The rows are grouped in 4 different ways at once. Each group adds its own fixed numbers to the row, and there is some noise. The rows also spread widely along 15 directions, which tell nothing about the answers.
Some rows, each with its group in each grouping after it:
20,27,-20,-22,-28,39,-16,30,33,22,-14,-5,2,-14,1,-1,29,-35,51,-2,21,-31,-20,-20,19,35,-1,18,-25,22,-22,-16,-3,5,27,-8,8,-41,-23,-14,10,-11,7,24  (1) rovu (3) z_835
-7,16,1,8,-18,18,-45,0,-20,8,-15,5,3,-21,-15,-12,-5,21,7,19,-17,-4,-36,-3,4,-7,3,25,-11,-4,-8,9,7,10,11,34,-1,-15,20,8,2,-11,18,6  (1) vot (4) z_835
-12,-16,13,16,-19,4,-7,-8,15,-5,8,-4,29,-23,9,27,-34,23,-23,42,23,-5,20,34,-33,-28,0,-22,25,-5,-24,-24,19,-28,-17,-24,12,21,-20,-1,-18,-14,4,-16  (0) Gilaf (3) z_715
8,4,28,13,63,5,18,-13,3,-29,-12,0,-29,8,21,44,-8,-37,25,-9,23,-4,-1,19,3,12,31,-25,-6,-7,18,37,17,-29,-23,-21,14,-10,6,16,-3,-45,52,1  (0) Gilaf (1) z_623
35,-11,-24,-5,-4,5,-24,17,-14,-2,-5,-5,-33,16,17,15,29,1,9,-7,-1,7,-4,-7,3,4,3,-18,15,-10,-30,-8,-29,29,12,-2,-15,-17,14,10,-1,18,-6,2  (2) vot (0) z_519
-16,0,19,21,31,-32,-18,-17,-4,-13,11,-2,-12,-5,-8,-2,-12,-5,19,-10,-21,10,-11,10,10,6,18,-13,-11,-20,20,22,18,0,13,22,27,-22,21,-12,-4,-1,24,17  (2) rovu (1) z_623
-10,-2,-15,-4,-17,-1,-8,-11,-16,2,13,8,-32,-3,-16,-3,3,16,3,8,-11,1,4,-3,44,11,-1,9,14,15,-33,-9,5,11,-4,-11,-8,-13,0,-11,12,26,-11,7  (1) gugo (4) z_715
26,1,20,-13,-34,3,10,30,6,2,1,26,40,-19,-20,-7,2,17,-14,19,14,4,11,-2,-26,5,-20,-10,-2,23,-19,-31,1,-21,-5,-22,-24,4,-15,2,-8,17,-23,-9  (2) gugo (2) z_519
34,21,16,-7,11,-36,31,14,2,2,-3,-10,-5,-11,20,-18,16,-18,1,-38,35,28,-4,-58,30,27,-10,-7,-13,0,11,12,-37,12,26,19,-8,-6,-9,36,8,-10,-1,11  (0) gugo (5) z_715
32,13,10,-15,3,-15,-10,13,3,6,-6,3,-8,-5,5,-20,12,-22,17,-2,22,11,8,-7,-1,18,0,3,-13,15,4,-13,-8,18,17,17,-12,-5,18,9,-8,-1,6,8  (0) rovu (2) z_835
17,-12,-5,-32,-24,-30,-4,-7,0,1,18,-8,16,1,25,-10,-2,-27,8,-2,8,5,32,20,-11,-11,-4,2,2,11,9,-18,-20,33,26,7,-9,15,-11,-20,-10,19,-3,1  (1) gugo (0) z_835
-39,-11,28,9,-18,-17,19,-27,-15,-15,13,-1,31,-7,-4,6,-39,24,-44,-16,-19,14,-3,-1,11,-34,-4,-1,4,5,6,1,-4,3,-5,13,10,17,-13,-10,-11,0,-16,-9  (1) Gilaf (5) z_715
7,27,9,-35,-31,3,30,25,5,3,36,46,80,15,14,-24,17,13,-11,2,-32,-27,-2,-9,-41,20,-10,23,-34,6,57,-3,-1,-16,-29,-5,-38,-12,-24,-14,29,1,-36,18  (1) Gilaf (5) z_835
13,-42,4,17,34,-19,8,-5,-28,-19,8,-38,-6,25,49,32,17,-4,-26,-42,-12,17,-13,17,-41,-28,18,-47,24,-46,39,25,-37,27,7,21,5,13,19,6,-28,-11,31,-9  (1) Gilaf (0) z_715
12,2,-21,-14,-13,-8,26,7,5,17,10,-20,-8,-17,-9,-9,14,-6,12,-15,16,-4,-6,-32,30,18,-4,-1,-2,20,-7,1,-25,19,13,-11,1,-5,-11,-8,5,14,-13,2  (1) gugo (3) z_835
-22,12,18,-6,-26,7,-21,-18,-13,-13,-5,28,27,-4,14,26,-31,23,-20,-3,-41,-2,-27,-7,13,-23,-1,28,-6,-5,-13,3,-19,8,-11,15,-17,-17,-23,-12,17,-19,-19,1  (2) rovu (5) z_835
32,19,2,-11,-10,-24,-27,-19,3,7,-8,0,-12,-69,-9,18,-19,-2,30,56,31,-11,-23,-8,2,15,24,6,3,7,8,16,-13,9,7,22,-11,-16,1,18,11,-33,42,1  (1) rovu (3) z_715
1,-4,0,-21,-2,-24,22,-5,-12,-10,31,10,2,14,-14,-15,-12,-10,14,-10,-20,-1,19,15,19,-4,-6,4,-2,11,18,-6,-5,15,4,-12,8,1,1,-43,6,35,-5,0  (2) Gilaf (3) z_623
-22,-5,29,16,8,-32,-34,-30,-12,-23,-7,-8,-20,-13,24,-4,-28,-14,13,-1,12,23,8,8,25,-13,3,14,15,-28,-3,-8,9,35,41,43,21,-10,10,-16,-1,-15,47,4  (1) rovu (3) z_715
-2,17,-26,-17,-27,24,20,7,21,24,11,-11,25,-27,2,11,-13,-7,11,22,18,-27,-11,-4,4,-5,-4,11,-9,21,1,14,-11,-24,-11,-14,20,6,-35,3,8,-17,-8,9  (0) Gilaf (0) z_715
-25,4,-19,1,-11,-6,22,14,10,8,26,13,-2,21,7,-13,38,39,-45,-3,11,-6,4,-52,9,37,16,-10,5,27,-10,-32,5,-1,-45,-14,-37,-13,19,8,18,13,-70,11  (0) vot (4) z_835
1,-2,21,-4,-30,18,-27,-13,2,-14,-5,29,20,-14,-6,38,-11,16,-23,27,-7,-13,-13,20,-18,-2,28,-17,4,24,-20,-21,15,-18,-30,-14,-28,-12,-4,9,-11,-16,-2,1  (1) Gilaf (4) z_715
-3,-7,2,-7,-7,21,-20,1,-19,-11,-16,4,-14,11,6,26,-2,0,-11,3,-7,-5,-2,16,-5,-32,8,9,5,15,-12,0,-12,10,-12,7,-8,6,17,0,-4,-9,1,-9  (0) vot (5) z_623
-4,27,-19,2,18,7,20,26,20,23,33,-3,28,12,23,-30,35,-36,36,20,13,-17,31,21,-37,27,-15,7,-41,9,47,16,40,-40,-10,1,21,15,2,23,7,3,-6,35  (1) vot (3) z_715
-12,0,-7,12,18,0,-18,-28,-51,1,-2,2,-55,2,-44,-11,-28,8,24,12,-38,17,6,30,46,-22,-10,18,-5,11,-16,37,13,13,0,12,19,15,38,2,-5,30,9,-1  (1) vot (1) z_623
10,6,-8,-9,8,-25,-17,-16,6,-11,25,12,-10,0,19,9,-4,-6,17,34,-3,-6,19,23,-1,11,20,-8,4,-4,11,7,14,-4,-16,1,-5,-12,10,2,12,1,6,13  (0) vot (0) z_715
-13,-16,-2,4,12,-4,3,-14,-34,-8,-4,-6,-46,34,35,5,11,-12,-20,-20,12,33,43,4,21,-17,-16,6,18,10,-29,-10,-12,25,-1,2,-16,32,10,28,-8,14,-17,-4  (1) gugo (5) z_715
-30,1,8,-11,-23,9,-3,32,5,-6,5,2,36,15,17,-30,19,-16,-3,4,22,-14,13,2,-33,-15,-14,32,-5,3,26,-37,13,10,19,25,8,5,14,-37,8,0,8,4  (2) vot (3) z_623
50,22,18,-21,15,-16,-4,-4,-1,-11,-11,19,4,-3,14,13,6,-49,31,-29,-7,16,-6,-1,12,14,6,-10,-35,17,8,24,-23,-5,13,5,-13,-11,-9,38,-6,-8,8,18  (2) gugo (0) z_519
-9,-12,-24,-24,-17,-39,-7,-7,37,-9,38,-19,13,-11,22,13,11,-28,12,20,20,-34,8,12,-19,14,50,-16,-2,13,33,-10,4,17,-2,7,4,-22,2,-35,5,0,1,19  (1) vot (1) z_519
18,8,-16,-10,-18,5,2,15,-17,18,14,3,19,-17,-9,-5,-10,11,22,15,-28,-5,-9,11,-1,-15,-34,23,-5,-15,8,18,-26,2,13,7,11,4,-19,-15,11,16,2,1  (2) rovu (3) z_715
16,20,1,13,15,45,18,11,3,10,-19,4,6,-10,15,38,-12,7,17,-6,-5,-3,-20,-5,15,2,-25,-1,-15,-14,-32,37,-16,-36,-14,-31,11,-9,-43,25,7,-32,-5,-2  (0) rovu (2) z_835
15,3,24,-28,10,-19,11,-11,-2,-25,15,7,-2,4,-17,-6,-28,-35,37,-9,-9,-5,4,28,34,1,6,9,-8,6,16,1,7,16,24,-9,17,-20,-2,-57,-1,14,42,0  (2) Gilaf (2) z_835
-24,-2,30,13,-3,30,12,26,-11,2,-19,-6,37,-22,-12,-13,0,10,-15,12,23,-12,-17,0,-35,-19,-15,21,1,0,24,-1,19,-17,3,15,11,18,12,-12,-9,-27,42,-17  (1) gugo (3) z_835
-28,-4,19,4,0,-18,4,-22,-8,-11,20,36,-2,21,24,-11,-9,21,-19,23,4,16,51,3,4,15,-10,3,16,3,-16,-34,29,6,-21,-12,-32,7,2,-5,10,13,-33,-2  (1) rovu (0) z_835
17,5,3,-16,1,-17,10,20,-7,4,12,2,17,21,38,-16,18,-3,-8,-27,-7,8,5,-21,-12,4,-14,12,-10,-15,26,-2,-35,27,11,22,-17,-1,-2,-2,8,1,-17,7  (0) rovu (5) z_835

New rows, each followed by its group in each grouping:
-2,8,-3,-3,-8,22,19,16,2,0,-3,-4,2,14,2,15,21,3,-22,-41,-9,-7,-32,-37,19,7,12,-7,-13,21,-1,4,-22,-4,-18,-2,-6,-16,-2,13,2,-11,-25,14  (0) Gilaf (5) z_715
12,-6,19,19,11,13,11,35,-9,11,-19,-18,1,-1,17,-27,16,-17,14,-4,52,23,34,5,-26,-9,-47,-2,5,-15,-11,-15,5,-1,41,1,20,32,-1,16,-20,0,29,-14  (1) gugo (3) z_623
22,1,11,-2,-16,-15,-28,-28,-44,3,0,28,-2,-21,-23,8,-31,36,-8,31,-46,21,0,23,0,-20,-12,5,4,5,-11,15,-15,8,-16,15,-27,16,12,23,-7,16,-12,-9  (1) rovu (3) z_715
-3,-5,37,24,3,24,-12,9,-15,-16,-20,31,4,13,12,16,18,21,-31,9,9,17,16,6,-27,5,-8,-17,11,3,-29,-27,28,-27,-27,-14,-33,6,11,39,-9,-11,-6,-5  (1) gugo (3) z_715
21,10,-7,-27,-18,-41,-12,-15,-3,4,7,18,-6,-18,18,2,-15,0,-6,24,13,10,19,-16,5,6,10,11,0,21,-2,-6,-31,23,-14,15,-36,8,1,25,11,-4,-33,6  (0) rovu (1) z_519
-3,-14,-14,17,28,35,27,8,-16,-7,-7,-16,-36,16,6,42,26,4,-4,-7,6,-10,-14,-2,10,3,5,-18,13,0,-10,24,-5,-10,-27,-23,3,-4,10,10,1,-11,10,-7  (1) vot (3) z_715
-3,-9,18,10,-10,-8,-1,-12,-6,-10,5,3,9,-19,-16,5,-24,20,-5,24,1,8,3,15,6,-9,-4,-13,13,-4,-10,1,13,-3,8,0,8,1,-1,-11,-9,6,14,-11  (1) vot (0) z_715
-8,13,15,1,-32,-54,-9,-23,27,14,37,8,65,-42,-9,-24,-49,8,13,18,-17,13,16,15,-9,-5,-14,-14,-24,-7,9,0,9,-16,30,12,29,4,-37,-14,-9,19,-29,14  (2) rovu (0) z_623
9,8,-15,-10,14,25,29,36,11,12,-19,-23,-25,1,25,7,41,-34,10,-14,68,-11,3,-34,-1,18,0,5,-2,23,-3,1,-20,-4,-2,-10,-3,7,-1,24,7,-28,8,4  (0) gugo (1) z_623
6,-6,6,-1,-13,-16,0,-12,-29,7,-20,-27,-7,-7,15,-7,-26,-13,-16,-36,11,43,9,-13,28,-45,-34,16,6,6,-33,-8,-50,38,42,22,8,39,-7,14,-21,10,-12,-16  (2) gugo (3) z_835
-38,21,-40,17,-13,10,4,2,1,26,18,-11,4,-28,0,-7,-2,34,-9,43,8,-20,-13,-24,5,-1,-5,26,1,1,2,18,6,-21,-31,11,15,6,1,20,31,-16,-25,12  (0) vot (3) z_715
-18,15,12,7,14,-11,17,-9,2,-4,13,3,14,14,29,-4,-1,-21,-9,-17,8,15,17,-5,1,0,-7,0,-17,6,12,-3,9,-15,-6,5,7,15,-6,26,0,-8,-17,18  (2) Gilaf (3) z_715
9,1,14,0,-15,-1,4,-1,-22,0,-21,3,-10,-4,21,8,2,13,-36,13,40,27,19,-25,-2,-12,-15,3,13,18,-28,-18,-25,17,-4,11,-37,30,4,50,-6,-11,-23,-15  (1) vot (5) z_715
35,-8,19,-3,7,33,42,40,-29,-7,-9,12,13,29,-20,5,19,9,-5,-35,-28,13,-12,1,6,-8,-39,-13,-5,-4,-4,13,-23,-9,6,-20,-3,3,-4,-6,-14,27,-2,-15  (2) vot (0) z_715
-30,26,-27,24,23,23,18,12,14,33,7,-24,0,-16,30,-1,12,-19,23,19,33,-10,2,-13,-7,8,-21,21,-19,-6,9,28,10,-37,-8,5,35,18,-16,37,15,-30,0,22  (2) rovu (3) z_715
9,-6,-38,15,-7,-20,-62,-17,10,16,20,-23,-22,-10,25,30,10,7,5,6,-26,-1,-15,18,-12,-1,36,-33,2,-12,-18,7,-11,8,-4,18,8,-17,11,24,-13,3,-19,29  (0) rovu (4) z_715
2,9,40,19,17,-24,-14,-17,1,-27,-1,7,-8,-3,-23,5,-16,3,1,-23,-23,18,-19,-2,40,11,22,-24,-15,0,-3,12,21,-7,11,15,16,-33,18,0,-11,2,16,14  (0) vot (5) z_715
5,-11,-7,16,-14,-8,7,24,21,9,14,-6,16,-2,-39,7,45,37,-42,-16,-7,-9,-26,-30,-28,27,41,-66,-10,41,2,-19,8,-22,-38,-11,-14,-16,42,17,-24,17,-55,10  (0) vot (3) z_623
3,9,24,5,-25,-25,-18,-12,19,-7,-4,9,18,-29,6,14,-14,18,-25,0,12,15,-15,-27,8,11,15,-20,0,7,-19,-20,-9,-2,2,15,-11,-21,-11,17,-3,-19,-23,9  (0) rovu (2) z_715
-7,15,8,-19,5,31,55,5,-6,6,8,13,31,-9,-40,5,-24,-21,17,1,-24,-27,-13,21,10,-8,-11,21,-39,43,37,46,7,-39,-31,-22,20,17,-18,-9,-4,-3,5,1  (1) Gilaf (1) z_519
24,-19,18,-12,-20,-10,-11,10,-12,-12,-5,-2,-12,5,-7,-1,15,-3,-6,-15,7,13,11,4,8,-3,-2,-14,15,11,-19,-29,-12,30,27,3,-15,-6,8,-16,-18,26,11,-7  (1) gugo (5) z_715
-48,-2,-8,2,-1,35,10,14,-6,4,-2,-18,0,31,-8,-13,17,-18,-2,-35,-16,-15,-14,0,21,-11,-2,25,-24,26,7,3,16,7,3,14,28,-1,19,-28,-6,8,-9,15  (1) vot (1) z_835
24,-21,0,-3,1,-25,4,-10,-12,-16,25,2,4,8,24,32,-6,22,-24,-3,-19,5,-2,13,-16,-8,18,-35,22,-24,8,4,-28,8,-20,-12,-18,-5,-6,-4,-4,2,-4,-8  (0) Gilaf (4) z_715
-23,3,-38,2,28,-47,-4,-30,25,-4,51,-33,-16,13,45,4,-5,-31,33,-10,-11,-11,16,17,23,8,31,-7,-8,-22,27,24,8,14,6,8,39,-18,0,-26,18,3,-2,30  (0) vot (3) z_835
1,21,36,20,7,-23,-23,-13,-18,-4,18,45,24,0,11,-34,-19,19,4,52,-6,29,50,37,-29,7,-30,6,-13,-19,1,-7,53,-29,-6,10,-16,21,8,39,1,12,-3,9  (1) vot (4) z_715
-14,0,3,-5,-4,7,-9,15,-10,-6,5,-1,10,21,5,-21,4,-3,-1,-10,-14,-1,0,10,-2,-15,-7,23,-9,0,12,-7,8,13,8,21,11,-3,22,-27,0,7,4,4  (0) vot (2) z_835
-25,-7,-16,6,-2,-27,8,-9,14,-7,30,-10,1,8,34,5,5,14,-10,-21,-1,3,0,-27,25,14,8,-14,19,-27,-12,-11,-8,14,6,-11,4,-28,-24,-26,20,7,-24,11  (2) gugo (0) z_835
-12,1,15,-1,-17,12,-25,-15,-10,-7,-11,11,12,1,-12,22,-22,12,-22,-20,-46,4,-28,9,11,-23,15,4,-15,24,-15,3,-8,1,-17,13,-5,-9,9,-4,-14,-7,-23,3  (0) rovu (2) z_835
13,9,3,0,-27,10,19,20,17,27,2,-7,37,-7,-13,-20,3,10,-22,-17,10,9,1,-20,-12,1,-16,-24,-20,30,-16,-18,-8,-17,1,-11,2,20,-10,26,-29,11,-46,4  (0) Gilaf (0) z_835
-18,10,-4,5,-18,-2,-19,-14,-31,12,6,16,15,-4,9,-14,-13,22,-18,18,-19,11,10,5,-25,-26,-13,20,-6,5,9,3,-2,0,-19,22,-15,30,12,32,4,-2,-26,2  (1) Gilaf (3) z_623
-25,-8,29,11,17,-32,45,-5,-4,-21,13,3,5,12,15,-8,-9,8,-33,-37,7,22,15,-30,28,0,-5,-7,4,-1,9,2,-7,0,-8,0,1,6,-6,-2,5,0,-20,-6  (0) gugo (5) z_519
-2,-9,-3,-1,-33,0,-10,6,-3,12,13,-5,22,-20,-42,-2,-10,37,-25,15,-22,-14,-24,4,-17,-17,13,-16,4,21,-4,-15,0,1,-9,-4,-1,3,15,-17,-22,20,-17,-8  (2) Gilaf (5) z_835
0,7,37,-6,-23,7,-11,2,-4,-7,-16,9,25,1,-18,-10,-24,-12,-7,-9,-2,17,11,16,8,-26,-19,10,-19,28,-24,-23,9,4,24,8,5,16,3,-6,-28,15,-6,-7  (2) vot (5) z_835
42,1,-2,8,2,-12,-13,-16,-12,11,3,20,-30,-35,-47,27,-11,37,-3,49,-10,4,1,14,1,17,20,-37,10,33,-27,9,4,-22,-45,-24,-29,4,26,39,-16,13,-14,-8  (0) rovu (3) z_715
11,2,-4,-5,-14,-14,-9,-12,-3,-2,5,-18,4,-33,4,10,-21,-2,16,7,5,-6,-22,-2,12,-9,8,0,8,-19,10,13,-20,19,25,16,18,-13,-14,-13,4,-13,36,2  (1) Gilaf (3) z_715
-8,-1,8,7,35,7,10,-2,-24,7,-8,-8,-23,0,21,-5,-8,-20,19,31,33,6,32,25,-16,-9,-18,25,4,-3,14,18,12,4,-3,8,3,38,15,13,-6,-16,35,-10  (1) rovu (1) z_835
46,-2,14,24,17,-9,-28,2,4,0,3,-5,-2,-1,-13,14,6,7,8,-15,-21,20,-14,22,-20,14,17,-64,-11,-12,-22,2,11,-16,9,-18,5,-16,15,30,-38,15,2,8  (2) Gilaf (2) z_835
-15,17,24,-5,-10,18,-3,-8,-16,-3,-25,14,-20,-19,-22,-16,-9,-6,-2,20,38,3,-7,-23,31,4,2,29,3,39,-9,-14,17,8,1,19,-9,5,23,16,2,-21,28,-1  (1) Gilaf (0) z_715
6,-6,-4,-7,14,35,12,10,-21,-11,-15,0,-32,26,-3,35,19,-12,-9,-12,-8,-8,-7,9,14,-12,10,1,1,32,-10,13,-11,-1,-30,-9,-10,4,24,8,-7,-3,2,-5  (0) vot (5) z_715
39,7,-39,-51,-34,-7,-12,16,-18,21,-4,-9,-24,6,31,-17,32,-33,15,1,34,-1,16,-24,-6,0,-4,29,-2,27,5,-21,-58,60,21,23,-37,15,8,17,10,8,-18,8  (1) Gilaf (1) z_623
5,3,2,-7,-12,9,-13,-22,15,-3,-25,-23,-10,-27,42,52,-39,-33,12,-7,32,8,-4,3,35,-27,-4,10,5,-2,-42,7,-41,10,28,2,22,0,-52,7,-5,-42,18,-3  (0) rovu (4) z_715
22,8,8,-4,30,24,36,4,-34,-7,-28,-18,-36,-11,-14,22,3,-23,20,-41,3,10,-42,-24,53,-1,-8,13,-8,7,3,55,-39,7,11,5,12,-8,-5,13,4,-22,44,-6  (1) gugo (2) z_715
-14,-4,32,28,-2,-2,-11,-4,-23,-1,10,21,23,1,-35,-22,-27,36,-26,14,-35,20,14,36,-20,-24,-16,-13,-2,3,0,-8,41,-31,-18,4,11,27,30,11,-28,23,-7,-3  (0) Gilaf (3) z_715
5,13,28,-24,5,23,9,17,-24,-2,-18,18,6,16,-4,-14,-6,-32,16,-9,-4,4,8,14,9,-17,-30,46,-21,24,10,-2,-4,11,14,13,-4,17,6,-14,-5,2,20,-6  (2) rovu (5) z_835
3,5,-8,5,-22,-4,-21,-6,11,14,1,-22,4,-17,-1,10,-3,-7,-11,-8,7,6,-10,-5,-2,-12,13,-20,-13,25,-20,-9,-9,-1,11,11,11,9,0,31,-26,2,-21,16  (2) Gilaf (5) z_715
12,-5,-16,-13,-24,-4,24,18,-10,17,34,3,13,5,-35,-21,12,21,-5,14,-23,-7,20,13,-2,2,-18,-8,-7,28,4,-4,3,-2,-10,-14,-4,14,6,-15,-8,53,-38,2  (1) vot (5) z_715
16,-2,-12,-13,-11,-14,-25,-14,12,-14,10,0,-21,8,48,23,4,-27,24,17,25,2,36,15,9,8,6,-6,13,-9,-28,-24,-3,23,16,-7,-8,-15,-17,0,11,1,2,11  (1) vot (3) z_715
5,15,4,4,-9,33,4,2,-2,3,-15,4,7,-1,8,30,-1,-3,-1,-5,-4,0,-11,-2,12,-6,-12,0,-18,13,-26,18,-8,-20,-8,-8,1,0,-24,33,-2,-15,-15,6  (1) vot (5) z_715
-20,1,8,16,12,4,-7,10,-3,-5,8,3,-9,8,0,-25,14,-1,5,11,16,-3,9,5,-11,14,8,-1,-2,1,8,-13,41,-5,-5,5,9,-4,28,2,-4,1,17,11  (1) Gilaf (2) z_519
-47,22,10,35,22,-13,-22,-20,11,-4,28,13,20,-1,2,-9,9,14,-1,-5,-43,-9,-21,0,-6,27,33,-10,-32,-7,29,26,59,-38,-29,15,12,-30,17,17,8,-13,-10,39  (1) gugo (5) z_835
-15,-4,-11,1,-26,-45,-21,-23,15,3,24,-14,11,-29,25,6,-23,12,-17,18,9,4,9,-5,-1,-11,14,-3,15,-7,0,-15,-16,18,5,24,5,0,-9,-5,5,-7,-19,8  (0) rovu (3) z_715
-41,23,26,17,2,47,0,12,-23,-3,-26,39,-6,17,-13,-26,20,17,-21,1,7,2,-10,-32,9,16,-7,28,-13,31,-6,-14,42,-20,-32,10,-20,1,34,38,9,-18,-9,11  (1) Gilaf (0) z_519
-30,-7,-22,-7,19,5,52,21,-9,1,31,-18,21,36,39,-13,11,-10,-4,-22,-11,-14,14,4,-8,-19,-23,29,-3,-20,47,20,-15,6,-11,2,22,18,-6,-39,22,3,-7,-1  (0) vot (3) z_835
-5,2,11,10,25,34,43,38,-8,-14,-10,5,5,40,34,15,51,-1,-12,-54,6,-3,-24,-45,2,23,-8,-7,-10,-20,15,14,-19,-5,-8,-8,-11,-26,-9,6,18,-23,-4,4  (1) vot (4) z_623
5,19,10,1,25,-4,23,13,-17,14,3,0,-4,-13,-12,-44,-19,-10,35,18,14,8,20,6,15,1,-38,37,-10,-6,22,18,10,-2,20,13,25,21,9,-10,6,4,34,-6  (0) rovu (3) z_835
-16,-1,-1,7,-22,38,-2,-7,8,-8,-2,4,27,-8,13,54,-10,16,-18,0,-18,-21,-29,6,-8,-15,12,-13,2,-2,-17,6,-5,-24,-27,-20,2,-15,-33,3,2,-30,-7,3  (1) Gilaf (3) z_715
26,2,5,-23,-10,-10,-9,-2,7,-12,7,2,-6,0,-8,9,11,-35,29,-20,-13,-6,-5,14,24,14,16,-10,-12,20,3,-3,-3,12,19,-2,2,-28,-2,-22,-4,16,18,17  (1) gugo (3) z_715
1,-4,-9,-6,-13,-38,-13,-23,10,-5,17,-3,-26,-7,12,-3,-19,-5,5,26,35,16,48,7,20,1,8,-13,15,18,-35,-27,5,17,6,-7,-1,6,4,0,0,16,-24,-1  (0) vot (2) z_623
2,-7,-22,-7,6,16,27,12,-15,13,9,-17,-4,13,23,16,18,-10,3,-15,-8,-4,-2,3,-5,-7,-14,5,-5,0,13,24,-32,4,-7,0,4,11,-13,3,2,-1,-11,4  (1) rovu (2) z_715
16,6,19,-9,-39,-2,-40,9,-4,-14,3,29,34,-21,-39,-15,-32,16,28,24,-39,-5,-12,30,9,-16,-17,17,-5,-13,-15,-15,15,6,34,7,17,-29,-4,-49,1,29,22,-1  (2) vot (3) z_519
-5,17,-12,10,18,12,29,10,-1,19,-1,-12,-10,-26,4,4,3,15,0,22,31,-10,-9,-28,6,11,-4,11,3,1,1,27,-3,-22,-23,-11,1,8,-7,27,17,-28,5,-6  (0) gugo (5) z_835
